Each new row is followed by its nearest point in the smallest flat space through zero that holds the last named rows.

q965, 5 rows:
[[-28 -47  40 -17  16  22   1  35]
 [-71  -1 -13   2  18  21  -7 -20]
 [ -1 -55   4 -10   5  35 -18  31]
 [-46   6   7   8  12  12  28  -7]
 [-34 -17   3 -11  43  19 -10  32]]
New rows:
[ 19 -28   4  35 -17  32 -30   1]	[ 16 -34 -13   2 -21  24 -14   1]
[ 16  27 -17 -12 -17  -1  39  27]	[24 17 -5 13  3 -2 33 10]
[ -4 -27   1  -5 -16 -26 -23 -29]	[ -4 -10   8 -10 -24  -9 -29 -23]

q723 (5 x 8):
[[-35  52  16  -4 -15  22  32 -28]
 [  5  30 -18 -14   7  22  16  26]
 [-16  -4   8  13 -16   1  -4   3]
 [ 23  -8 -22  28   5 -22  25  -4]
 [ 50  37 -19  19 -12 -20   8   1]]
New rows:
[ 14  17 -11  -2  -5  -5 -21 -40]	[ 19  16  11  -5  -3 -13  -9 -28]
[-12 -28 -22  15 -34 -20  -5   0]	[ -6 -24   0  30 -16 -14  -4   7]
[  3 -25  -2  -3 -11 -13  31 -15]	[ -3 -16  -4  13   8 -11  18 -16]
[ 25 -21 -22   5 -14   0 -48 -10]	[ 26 -17   4   2  -6 -18 -36   7]

q129:
[[ 17 -23 -12 -24   3  -7 -18 -15]
 [ 12  -1 -11  15 -47 -50  10 -18]
 [-42 -18 -32   5  -4 -30  18 -31]
 [ -2   9  -3  -9  14 -26  15 -28]
 [ 38 -33   8 -29  -9 -46 -21  38]]
New rows:
[ 29  37  26 -25 -32 -19   0  29]	[ 41  21  29   3 -16 -22   1  25]
[-16 -24   7  37  37   0  39  -1]	[-36   6  -1   7  21  -3  20   5]
[ 20 -18 -21   6  32 -38  18 -24]	[  1  -6  -8 -19  14 -38   9 -26]
[ 36 -20  19 -29  29 -13  16  35]	[ 24  -7  22 -30  28 -21  -8  34]

q680 (5 x 8):
[[  9 -23 -11 -31  14 -17   9  20]
 [  8   0  13  22  18   7 -17   1]
 [  7   6   8   3 -41  11 -13 -22]
 [ -4   3 -34  12 -41 -37  21  54]
 [ 15  16   5  26 -33 -36 -37 -33]]
New rows:
[-31   0  22 -34 -56  30  -5  13]	[ -2  -3   0 -21 -52  36  15  -2]
[  2   9  34 -12  -6 -37  11 -15]	[  1   4  -4  -9  -2 -24  -6 -21]
[ -2   2  47  34  25 -13  -3  23]	[  5   3   9  36  30   0 -15  17]
[  6  21  14  30 -25   1 -56 -18]	[ 16  14  18  39 -25  -2 -39 -25]

q309, 5 rows:
[[-45  19 -50  12 -28  20 -27   9]
 [-22 -20  23  -8   7  26  11 -20]
 [-18 -46  -5   0 -32 -10   6  -4]
 [-54  17  17 -23  29  12  -2  18]
 [  7 -14  -9  -1   0  16 -20  15]]
New rows:
[-31  29 -16 -13 -11 -21  17 -17]	[-34  29  -8   4 -11 -21  17 -11]
[-16  36 -13  -1  30   7 -25  -8]	[-13  41  -8   0  18  17 -11   6]
[ 15  23 -33 -24 -34 -17  -5  14]	[  7  15 -29  10 -18 -24 -10  15]

q764:
[[-22  38 -20 -32  30 -10 -14   5]
 [  0  16  19  20  10  -1   6 -27]
 [ 16 -25  35  -2 -20  57 -34  47]
 [-11 -31  43  58  47  -2   7 -21]
 [-15  23  23  -5 -20   3 -12  28]]
New rows:
[-12   0   9 -40  -3  53 -19 -13]	[ 16  13   2 -22   5  40 -25   5]
[ 21  -5  12 -22 -17   9   2  28]	[  8  -6   1 -12 -24  15  -9  22]
[ -5 -19   3  15 -15   9 -17 -20]	[ 10 -12   8  12  -5   8   3  -6]
[ 56 -46  45   8 -14   0 -60   8]	[ 25 -39  28  17 -13  44 -14  16]
[ 47   8 -19  -5   0 -14  -5  11]	[ 14  -2 -20 -14 -10   5   2  -5]
[ -4   6  22 -10  10  15  15 -22]	[  4  12  11   7   9   9  -2 -17]

q944 (5 x 8):
[[ 45  22   8  23  25  43 -22 -25]
 [ -4  53  13 -10   0  13  -1 -25]
 [  2   0  19 -23 -35   1 -32  64]
 [ 20  47 -41  47   4  20  20 -32]
 [  5  10   3  19 -17  38   1  17]]
New rows:
[ -3 -23 -25  -4  13 -34  -8   9]	[  4 -24 -19  -3   7 -38  -3   7]
[ -3   9 -31 -19 -23 -26  17  -9]	[-14  15 -23  -4 -10 -32  13   0]
[ 24  19   5  10 -19  -2  38   4]	[ -3  18 -12  13 -11   7  10   1]
[ 21 -39  24  11   2 -30  -6  27]	[ 12 -42   1  -5   5 -15 -17  24]
[-28 -11  13 -20  29  32  -9  -6]	[-11 -13  31 -12  10  20   2 -14]
[ 38  29 -11  34 -10  -3 -10  -2]	[ 32  29 -24  23  -1   6 -13   2]

q273, 5 rows:
[[ -8 -21 -15  19 -11  23  29  10]
 [ 40  22 -35  15  -2  -4  -9 -19]
 [ 26   9  -2 -27  33 -14   9  12]
 [ 34  26 -28 -37 -11   5  22  14]
 [ 34  11 -57  18  -5 -13 -10 -12]]
New rows:
[  9 -56   7  20  -2  11  31   0]	[ -9 -31  -2  27  12  20  30  10]
[ 5 -5 15 13 16 23  0 11]	[ 3 -6 16 11 13 12 12 -2]
[ 3  0 12 26  6  7  5 -8]	[  3  -4  11  22   7  11   2 -11]
[ -6 -21  -5  56   6  10   5   0]	[ -7 -26  -7  50   7  12   6 -10]
[  1  -1   1  27 -10  -8 -21   9]	[ -7  -4  -5  17  -5  -6 -15 -10]
[ 21   2 -30  -4  -5  25 -34  17]	[ 13   9 -26   0 -11  -4  -4  -3]

q687, 5 rows:
[[  3 -14  -1  15 -19  19 -13 -60]
 [ -3 -21  39  14  -6  28  27 -47]
 [ 12 -45  -1 -15   1   4  17 -16]
 [-29  34 -10  30 -24  -5 -33 -19]
 [ 15 -39  -6  52   5 -16  34  21]]
New rows:
[ 38  11  -1 -19  29  -3  35 -20]	[ 37  -4  10 -15  20  19  13  -1]
[ 33   4 -34  15  -9 -26  27  22]	[ 24 -11 -25  22  10 -16   3  29]
[-19  26 -38  12  21  35 -13  31]	[  4  31 -12   7   4  -8 -17  22]

q998, 5 rows:
[[-33  23 -37  13  43 -50 -13  -3]
 [-39   7 -10   5  32 -51 -27  19]
 [ -6  16 -70  33 -43  -2   8  11]
 [-52 -16 -53  14 -33 -12  38   5]
 [-16 -12 -12  14  45 -22  47  11]]
New rows:
[11  2 36  6 56 -5 -2 -3]	[ 16   2  32  -6  55 -11   0   0]
[-9 -9 24 -4 -3 -1 17 -8]	[ -8 -15  16 -11   2   5  13  -5]
[ -6  27 -15  27  11  -8   4  26]	[  5  10 -23  22  11 -17   0  21]
[-56   2  56  13  -5   1   9   9]	[-34 -28  30 -18   0 -10   1  11]

q603:
[[-23 -45  21  -7  -1 -60  55  23]
 [  3 -30   0 -45 -11   7  24  35]
 [  5  -7  32  39 -48 -32  36  -3]
 [ -5  13 -11 -26 -24 -31  51  16]
 [-28   0 -47 -18  -9 -47  20  19]]
New rows:
[  7 -10 -11  16   1   2  -1  -7]	[-2 -4 -2 11 -3 -1 -9 -2]
[ 45 -26  11  36 -13 -19  -6  13]	[  4 -24  20  30 -25  -3  -4   2]
[-2 -2  2 -2 -6  2 43  7]	[  3   1  10 -12 -10 -10  30   7]

q338:
[[ 20 -52   2  22 -22  -3 -66   0]
 [ -9  17 -30 -37 -47  12 -44  11]
 [ 23   2  36   7   4  43 -38   1]
 [-18 -16   7  17  23 -10  -8  14]
 [-13  32  27 -15 -41  25 -36   3]]
New rows:
[-21 -36 -20  -6  55  15 -18   2]	[ -5 -24 -20   5  49   5 -16  27]
[-23  24  48  -4  22  -3  47   4]	[-25  33  39  10  22   0  44  -1]
[-16  -7  17 -19 -28 -39  64  14]	[-23  14   0   3 -18 -39  49 -15]

q739:
[[ -7  24  13 -22 -42 -16  50  -5]
 [  5 -31 -34 -17 -12 -22 -57 -10]
 [  8 -24 -22 -66 -80 -24   6   8]
 [ 10   1 -17 -29  -3   7  58  58]
 [-41 -12  -4 -48 -29 -27   3  12]]
New rows:
[-16  11  16   4 -17  -8  27   6]	[-14  15  15  -7 -11  -4  27   0]
[ 13  15  -9   0 -48 -34  -6  45]	[ 12  -1 -23 -24 -27 -19  14   9]
[ 32  22 -21   2   0  26  22  -7]	[37 11 -8 13 -3  9 22  3]

q855, 5 rows:
[[-24   4   1  -7  55   6 -44  28]
 [-44   7 -29 -26  -4 -11 -49 -17]
 [-60 -15   3  40  31 -17   5  22]
 [-27   9  -2  42  57   2 -23 -19]
 [-22  29 -30  21   0  22  -3  22]]
New rows:
[-37  -4 -34 -38  -9  36  19  19]	[-23  11 -24 -17 -25   7  -6  32]
[-30  13  -8 -15  -2  16  -6  14]	[-21   9 -17  -7  -4   5 -13  19]
[-20 -33   3  -5 -38  20  26 -22]	[ -8 -12  -2   0 -37 -16  23 -13]

q720 (5 x 8):
[[  7  29  -7 -35  -8  12  26  -1]
 [-24  15 -55 -16   5 -15  -7 -11]
 [-41  73  11  -2   9  26   5  17]
 [-35  38 -23   2  24  -2  80   9]
 [  5  27  -5 -22  19  -6 -37  37]]
New rows:
[ 23  -5 -21   2   5  13  -1  12]	[ 11  -6  -6 -10   4  -7  -1   7]
[ -1  18   0 -27 -36   1   6   0]	[  6  18  -3 -26 -16  14   4 -11]
[-12  15  -3  55 -56 -21   2 -33]	[-29 -10   1  32 -21  12  -1 -41]

q126 (5 x 8):
[[ -5 -40  -9  28  -7  17  -8 -17]
 [ -1 -16 -47 -12  16 -52   7   7]
 [-20 -33  -9  46 -11  -4  10  -9]
 [  4 -15 -34   3   8 -27 -23 -51]
 [-29 -58 -22 -15  24   4  -9   1]]
New rows:
[-18  27 -15  -2  45 -27  17 -22]	[-24  19  -7 -13  16 -40   2 -17]
[ 19 -25  14 -16 -28   4  23  32]	[ 15 -11   0   0  -7  15  13  40]
[10 26 29 -5 -1  6  6 27]	[ 7 28 23 -8 -6 10 11 25]
[ 51 -18 -62   6 -16 -15 -19  -4]	[ 57 -23 -55   6 -10 -18 -13  -7]
[-13 -22  38  -9 -24 -21 -19  20]	[-15  -4  10  -1   3   7   6  11]

q322 (5 x 8):
[[-12  16  26   8 -14 -15   5  38]
 [ 36  24  24 -26  -6 -16 -18  24]
 [ -8 -28   3   1  -1 -38 -17  26]
 [  3  28 -27 -11  17   0 -24 -32]
 [-11  41  14 -31 -21   4 -14  24]]
New rows:
[ -5  -7 -32   8  19  19  -9  38]	[-13  -7  -6   2  -1  -4  -3   1]
[-11  -9   0  38  -4   5 -32  32]	[-18  -5   4  16   0 -21  -1  17]
[-17  34 -14  30   0 -10 -15 -37]	[-18  35 -21  23  19  -6  -7 -24]

q979:
[[ 22  21  29  13 -38 -27  38 -45]
 [ 35  53  18  21 -31   6   6 -21]
 [  9  16  24  -3 -30  27   9 -80]
 [ 74  17  63  -3  21  13  -8 -10]
 [ 37  18  27  11 -19 -39  55 -80]]
New rows:
[ 19 -39  46 -38  -6 -43  11  -5]	[ 13 -43  52 -16   2 -31  23  -3]
[ -8   7   4 -15  41  66  31  -1]	[  4  -5  -5 -12  26  32 -21 -16]
[ 18 -39  -7 -10  -1  -9 -18 -30]	[ -1 -22   7 -13  15   2   4 -24]
[ 20  11  25  32  -2 -27  10  20]	[ 26  14  19  12  -7 -27  14  23]
[ 11  60 -34 -23   0   5  -5   2]	[ 11  43 -31  18   3  11  -9  -1]
[  5 -26 -18  29 -31 -21   7  -4]	[-13  -1  -6   6 -18 -22  18  -1]

q670 (5 x 8):
[[-26   6  -3  30 -47 -31 -16 -25]
 [-27  22  32  26  -5  20 -15   0]
 [-47   5  37  31 -55 -34 -18 -24]
 [-34  -5  11  10 -69   0 -30 -39]
 [-50   8  56  -5 -30   1 -32 -38]]
New rows:
[-25   1  18  13  -6 -12 -19 -13]	[-23  10  19  10 -10 -12 -12 -15]
[  6  25  -6  32   8 -28   5  -7]	[ -5  20 -12  30  10 -28   1   0]
[ -4   3 -13 -15  -6 -42  13  14]	[  5 -10  -7  -2   0 -40  13   1]
[  8  -3 -49  46  15   7  -5 -31]	[  9  22 -51  27   2   1 -12 -12]
[-34  -7  22 -33 -20  19  16  22]	[ -7 -19  36 -17 -15  18   4   9]

q223, 5 rows:
[[  2  -3 -12  -8  -9 -51  11  14]
 [  1  32  30 -40 -22 -27   2 -73]
 [ 13  46  32  -9 -36 -21   1 -61]
 [  6   5  13 -20  32 -39  21 -43]
 [  5  20  18 -51 -25 -16   6 -12]]
New rows:
[ 18  27 -56  -2  27 -37   0  -6]	[  4  -5  -9   9  14 -42  14  -1]
[-56   5  36   1   4 -16 -37  -4]	[-18  -9  -6  -6 -11  -1 -15 -24]
[ 20  13   9 -12   0  12  49 -13]	[ 21  20  22 -13  12   2  18  -5]
[ 56  56   3  -8  34  12 -56 -43]	[ 18  31  33   6  10  20   7 -44]

q366:
[[ 16  32  17 -15   5  62   4 -66]
 [ -5 -18  59   5 -25 -21 -30 -50]
 [ -7  -1  12 -51  23  31 -35  20]
 [ 22   4  64 -40  15  10 -30  23]
 [ 16   8  -2 -26  16   1 -61  20]]
New rows:
[ 12 -25 -23   6  13  15  22 -26]	[ -8   4 -18   7  -2  14  18 -18]
[-24  22  17   4 -31 -42   3  51]	[ -1 -17  13   9  -4 -38   6  41]
[-28 -10   6  24   2 -32 -17  43]	[-11 -23  -2   6  -4 -39 -10  36]
[ 17  17   2 -16 -43 -15  -2   4]	[ 13   4   9   8  -3 -11  -6   0]
[-13 -16  41  19 -12   5 -51 -33]	[ -6 -13  34  -4 -15 -11 -43 -41]

q502, 5 rows:
[[-32   4 -42  11  25   3  16 -17]
 [-26  -6  24  34   1 -28  24 -21]
 [  0  -8   3  39  16  17  18 -10]
 [ -3  18  10  -9  13 -20 -13 -41]
 [ -8  26  17  23   6 -12 -17 -28]]
New rows:
[ -5  -2  17 -20 -18  38  31 -27]	[ 13 -16   6  -6   9   5  13 -10]
[-24  -3  38 -37  13  12  10  51]	[  4 -15   5 -18 -22  -6   5  31]
[-35  25  10  24  19   2   9 -18]	[-25  16  -2  33  12  -9   2 -22]
[-24 -14  -5  -3 -16  10  21 -33]	[-13 -11  -6   1  10 -10  20 -15]
[ 47 -16  24 -52 -64  33 -34  15]	[ 56  -7  28 -51 -31  13 -32  38]
[-21  35 -32 -31 -19  -3 -11  -5]	[-21  25 -31 -28  -4 -12 -23   3]

q334:
[[ -7  16  42   2 -23  13  -9 -45]
 [ -8  21  38  51  12 -12   9 -19]
 [-39  31  -7  22 -13 -12  -8  18]
 [ 26 -21 -52  26  -9  12 -24   0]
 [-33  14  12  22 -45   2  -1 -18]]
New rows:
[ 13 -13  45   7  24  -9  11   7]	[12 -4 33  4 28 -9 23 -6]
[-10  38  31  12 -12  17  18 -16]	[-18  21  35  11  -9  -2   2 -20]
[-25  11 -40  14   5  41  -8  67]	[-20  11 -50   4   1 -10 -15  45]

q463, 5 rows:
[[-11 -30  40  36 -14 -34 -57 -55]
 [ 15 -11 -20 -12 -20 -32 -16 -23]
 [-14   5   4  26  35  19 -15 -54]
 [ 10 -15   2  -3 -14 -24 -37   2]
 [-11 -24  -8  -8 -42 -25 -17 -72]]
New rows:
[  5  22 -27  34  16  -8  17   1]	[ 15  15 -10  13  27  -8  21  -5]
[-24   1 -19  34  17 -11  11   1]	[ 2  7  4 16 17 -2 12 -9]
[  6   6   3  10 -34 -19  22   6]	[  4  -4   8   0 -24 -23  25   5]
[ 40 -45   2   1   7 -31 -21 -18]	[ 21 -11  -4   8  -3 -41 -30 -15]
[  0   3   7  44  -6   4 -56  21]	[  1 -10  24  17  13  -3 -50  16]
[-38   1  -1 -14  -9  -4 -14   5]	[-13  -8   4 -10 -15  12 -12   1]

q949, 5 rows:
[[-13 -12   4  28  -1  17  13  19]
 [  8 -43 -43  18   6  24 -21 -16]
 [ 27 -66   5  19  -8  30 -43 -11]
 [ 10 -31  34 -14  37   9 -17 -33]
 [  7 -49  -7  14 -18  -9  23 -27]]
New rows:
[-13 -34  -7   4  34 -18  15  -8]	[-10 -23  -4   5  24   2  20 -24]
[  0  29   8  -1 -12 -17   5 -45]	[  4  11   2 -22  -3 -25  12 -19]
[-10  11   7   8 -56  -3 -17   5]	[ 12   6   3   5 -43  -8  -7  21]
[46  9  0  2 10  8 31  7]	[-2  1  3  0 -2 -5  8 -1]
[-13   4 -19  -4   1   0   5 -17]	[ -4   2 -21  -3   7  -4   8 -11]
[ 23 -14  10  -6  12 -22   3 -18]	[ 10 -14  11 -14   3 -12   1 -24]

q826, 5 rows:
[[ -1   9   6  -6 -14   6 -40  -7]
 [ -5  11 -32  -5  30  12   6 -23]
 [-16  29 -25   1 -13  -1   4 -41]
 [-19  10  22 -16   3 -32 -61  11]
 [-38 -20 -57  16  10  -6 -23  -7]]
New rows:
[ 26 -23 -16   2  17  11   6  18]	[ 13 -24  -8   4  19  20   8  17]
[ -6 -27  13  -6  23  35  22   0]	[ 18 -15  -4   1  20  21  18  11]
[-30 -10 -21   2  16 -16 -10   7]	[-25 -11 -22   4  16 -19 -11   5]
[-37  21  16   8  -7   7   9   6]	[ -8   9   4   1 -11 -15   5  -5]
[  4   3 -31 -48  12 -43   9  28]	[-16   1   0  -7  31 -30   6  10]

q207:
[[  3 -16  28  -9  28  -2 -24  28]
 [ -1 -21  25  41   6 -26  10  10]
 [  8  19  26  14   3  19 -17  -4]
 [-19 -28  16 -15   1 -46 -10 -17]
 [-11 -29  23 -40  -2 -25 -50  -9]]
New rows:
[-32 -16  -9 -28  20  30 -28 -14]	[ -3   2  -2 -39   7   7 -23  -2]
[-24 -13  -3 -23   2   2  25  27]	[ -4 -11 -16 -17  16  -8  15  17]
[ 34 -20  -5   0  12  21 -24 -21]	[  8  -1   4  -4  -9  14 -23   5]
[ 34 -24  12 -11  28 -18  34 -18]	[-10  -6   4  -1  21 -22  20   3]
[ -3 -31 -37 -16   1 -30   5   8]	[ -8 -33 -30 -20  -5 -25  11  11]
[  0  21  18  19  37  18  23 -29]	[ -3  36  21  16  25   7  22 -14]

q69 (5 x 8):
[[ 30  55  40   9  12  -7   7 -18]
 [-11  -2 -33  16  57  -7 -24 -31]
 [-27  11  29   3 -63   8 -21 -31]
 [ 33 -36 -24  -3 -13  14 -38 -56]
 [ 49  -5  46 -32 -18  -1 -25 -40]]
New rows:
[-23  26  36   9  -5  35  20   8]	[-17  31  24   8 -16  -3  13  11]
[  4  25 -15  38  -5  27  -2  14]	[  2  23 -20  32  -9  10  16   1]
[  8  31 -38 -38  16  31 -36  -5]	[  9  -6 -13   3  17   0 -12 -18]
[ 28 -26 -15 -16  21 -14 -17 -16]	[ 26 -27 -11 -16  25  -2 -16 -16]

q591 (5 x 8):
[[ 23  45 -41 -14   2   8  -9   3]
 [  3  31  -5  54  -4  35 -14   7]
 [-11  30 -30 -46  74   4  30 -20]
 [-20  29  13  -1   5  12  -1  46]
 [-10  66 -22  18  46  22  -8 -11]]
New rows:
[ 34 -14 -37  24   2  13  38 -36]	[ 33 -21 -35  15   6  27  20 -37]
[ 27 -34 -36 -39 -35 -16  29  24]	[ 35 -34 -25 -47 -33  -5  20  20]
[  8   3 -37  30 -16  -2  25  29]	[ 18   3 -16  10 -15  25   6  19]

q259 (5 x 8):
[[-15  33  -1 -10  -9 -32   1 -30]
 [-27 -29 -12  -3  35   7  -8 -19]
 [  9 -18 -25  17 -11  -3 -56  21]
 [  1   4  25  -4 -37   5 -33  21]
 [ -3 -16  34  -8  41 -14 -19  10]]
New rows:
[-23 -28  13 -17   8 -15 -25 -41]	[-38 -11   8 -14  16  -9 -26 -25]
[ 17  16  32 -48 -30 -16  -5  15]	[  6  25  42 -12 -27 -11  -5  12]
[-17  21  -4  -1 -11   3  -9 -53]	[-30  16 -11 -10 -15  -9  -1 -35]
